The first 4 rows are patterns. Each new row is the sum of 2 different patterns, raised or lowered, with some noise. Before adding, each is slid sideways (what falls off one end comes back at the other) and multiplied by a number that may be negative. Names go in the order of the patterns.
Known rows, each followed by the names of its patterns:
[ -6  -5 -13  26   1  13   8  24  -1   4  18   3   2  25   6  -4  -2   5
   2   3  11   8 -12  20  -1  -8 -10   5   9  -6   4 -19   0  27  13  -2
   1  -1  25   7   3] => Z541
[-32  -8   9   4   1   1   1  26 -26   3   3   3  18 -11  14  -2   1  32
  -5 -20   1   9   3   1  -1   6   2  -2   9   5  16  32   4  24 -13   0
   9  -8   2  -7  24] => Z152
[ 14  12  12   0  25 -22  -2  -6   0   6 -14 -12 -23 -11  -4  -1  18 -18
   9   0   2  -6  -9   3   4  -3  16  -3   9  -5 -12   0   2 -13 -24  13
  11   0   3  -2 -16] => Z331
[  1   8   5  -2  -7  -3  -7 -28   8   2   1  10   2   8 -17 -18  -2  -8
  -1 -32  -2 -13  -1   2   6  -1   1   5  -2  -8 -24 -32  -5   4   1   2
   6   7   8   4 -15] => Z68

New rows. What belongs after each?
[  1 -13  -3  12   0  -6   2  -5 -17  15  13  -5  10  17 -30 -15  -5   3
  -5 -13 -31 -25   9   2  -6  12 -21  24   1   0 -15 -16 -13  20  -6  20
   0  22  -8 -11  10] => Z541 Z331
[ -9 -24 -42 -30 -13  -6 -25 -47 -32 -19 -29   5  -3 -34 -17 -33 -15 -30
   1 -13 -30 -19 -31 -27 -29 -12 -16 -17 -11 -21 -30 -22 -16 -33 -22  -6
   0 -21 -26  -2  -3] => Z541 Z331
[ 15  10 -24  46  21  20  10  22   1   1   9  12 -10   3  19  -9  -4   7
  11  30 -10  19  14   7   3  -9 -10  14 -10  39  10  14  14   0  19  -6
  26  -2  16  19  11] => Z152 Z331
[ -5 -10 -31   6  -4  15 -33 -16 -11   8   3   3  -6  37 -47  -5  -7  -4
  15 -26  -3 -26 -15  21 -12 -10 -19  10  -3  -4 -13  -9  -3  -4  -1  10
   7  29  -6   6 -19] => Z152 Z331
[-5 17 29 44  5 33 23 19 14 27 11 28 29 49 19 27 26 10 40 26 -9 -5 40 35
 27  8 18  7 43 39 47  5 49 -6 17  0 28 28 -3 12  3] => Z541 Z331
[-18  12  -2  20   5  16 -15   4 -16   2  18  -2  -5 -14  -2  -5   0  33
 -25  17  16  18  -2  -8  16   9  22  21 -18   4   6  -4   8 -12 -10 -16
  25  21  19 -11   5] => Z541 Z331
[  5  -7 -19 -11  -7 -26 -26 -35 -21   3 -11  -3 -29  -1  -4  -6  -9   9
 -15  -8 -13  -7 -15 -10   3  -2  -8  -1 -18   3   2  11  -8  -9 -15 -21
   0  -5   1  -2  32] => Z331 Z68
[  0  -5 -19 -24  25   5 -13  -6  -5 -13  -8  -9   0  -4   2   5 -18  -2
  -5  -4  12 -25 -22   1   1 -10  -3 -23  -7 -10   2   4   3 -28 -13 -36
 -12 -40   8  -6 -23] => Z541 Z152
[  5   8  10   0  23 -41  21  -6  -2   4 -26  -2 -31  -8  -4 -27  20   1
   9  -6   1  -5  -6  -2   3   0   8  -5  -4 -30 -14 -19  13 -10 -28  19
   9   8 -15  26  -8] => Z152 Z331
[-17   6  -5  -1 -32   3 -10  -3  11  10  13  32   8  21 -21 -23 -23 -13
   5  -8  23 -28  -3  18   6 -15   1   9  31 -26  -3   0  -3  -8  -4  15
  -1   9  33   1 -36] => Z152 Z68
[-10 -19 -18   9  -4 -16   4  -8   7  -9 -13  17 -12 -21 -29  -3   1 -13
  11   7 -22  13   6  32  -5  28 -27 -11 -17  -5  -2 -23 -16 -20   4  18
  -4   5 -24   1 -11] => Z331 Z68
[ 15  -5 -12  21  11   5  23  -8  -3  30  31  18   3  38 -13  25   6 -13
   5   0  -1  -9 -21   1   7  30  -1  29 -12  12  -6  -3  -8  16   4  10
   5  17 -14  -5  14] => Z541 Z331
[ 20  -1   0   5   3 -16  -4  29   9  16   9   3   2 -18   9   1 -16 -17
  24  -4   1   8  14   9   5  12   6  -5 -16 -33 -20  11  -9  20  14   7
  21   9   1  -8  40] => Z152 Z68
[-42 -13 -15  -8  -4  -5  13  -9  -3 -19  23  21 -12 -29 -14  -3  -5 -26
   0 -11  -9   0 -15  18 -37  -1 -15 -40 -20  17  -7 -26  -8  -5 -23 -14
  -1   1 -16  -9 -20] => Z541 Z152
[-18   9  18 -29 -20  -7 -10 -20 -19 -20 -23  -3   1 -35 -15  -1   5 -11
 -11  22 -21   8 -10 -45 -24 -15   4   9 -32  -8 -12  27  -4  15 -33 -12
 -28 -17 -32 -14 -12] => Z541 Z68
[ -4  -3 -21 -24   8 -10 -22 -28 -13 -14 -45  -4 -28 -14  15  -4 -10 -28
 -33   3 -17 -13 -50 -20 -38   6 -12   1  -9   6 -10 -12  -7 -33 -43   2
  -7 -17 -15  -4  -7] => Z541 Z68
[ 21  14  26  21  12  -7   1  18 -12  -6   3  13   4   2 -18   6   9  14
  -8   8  11  22   5  16  19 -15 -19  24  -1  15  24   9 -11  -6  17 -19
  25  24  12  -2  -4] => Z541 Z331
[-17 -12 -31 -17 -35  14 -10  -4 -34 -27 -12 -29 -28 -11 -41 -19   3 -13
 -38 -17  -9  -9 -20 -14 -13 -27 -22 -15 -53 -15 -25   8 -15 -25  -1 -18
  10 -31  -6 -14 -17] => Z541 Z152
[-29  -1  23  10  -5  -6  -7   8 -25   6  -6  -5  -2  16   6  -9 -13  12
 -11  -1 -21  -1 -13  14   4  -1  -5   1   4  -1  -3 -20 -43   7   2  -6
  -8   7  10   2   5] => Z541 Z68
[  5 -29  -7 -18 -40 -25 -12 -16 -25 -16 -10  -6   3  -3 -38 -16 -11 -10
 -26 -30 -13  -8  -2 -23 -43 -26  -8 -14 -11 -15 -28 -22 -11 -20  -6 -45
  -4 -13 -23 -29 -14] => Z541 Z68
[ 13  -3 -21  14 -12   4   3   2  12 -12  -1 -20 -16 -10  10  -7  -7  -2
 -10  -8  -7 -21   0 -20  -4  -7 -30 -10 -12  26 -17 -20   1  -9   2  -9
   7  -9 -22  -8 -28] => Z152 Z331
[-48  -9 -30 -26 -25 -39 -14 -35 -24 -33 -31 -41 -60 -36 -23 -41 -25 -32
 -18 -11 -25 -42 -17  -1 -35 -39 -34 -34 -32 -38 -33 -37 -38 -19 -48  -3
 -42 -40 -31 -40 -17] => Z331 Z68
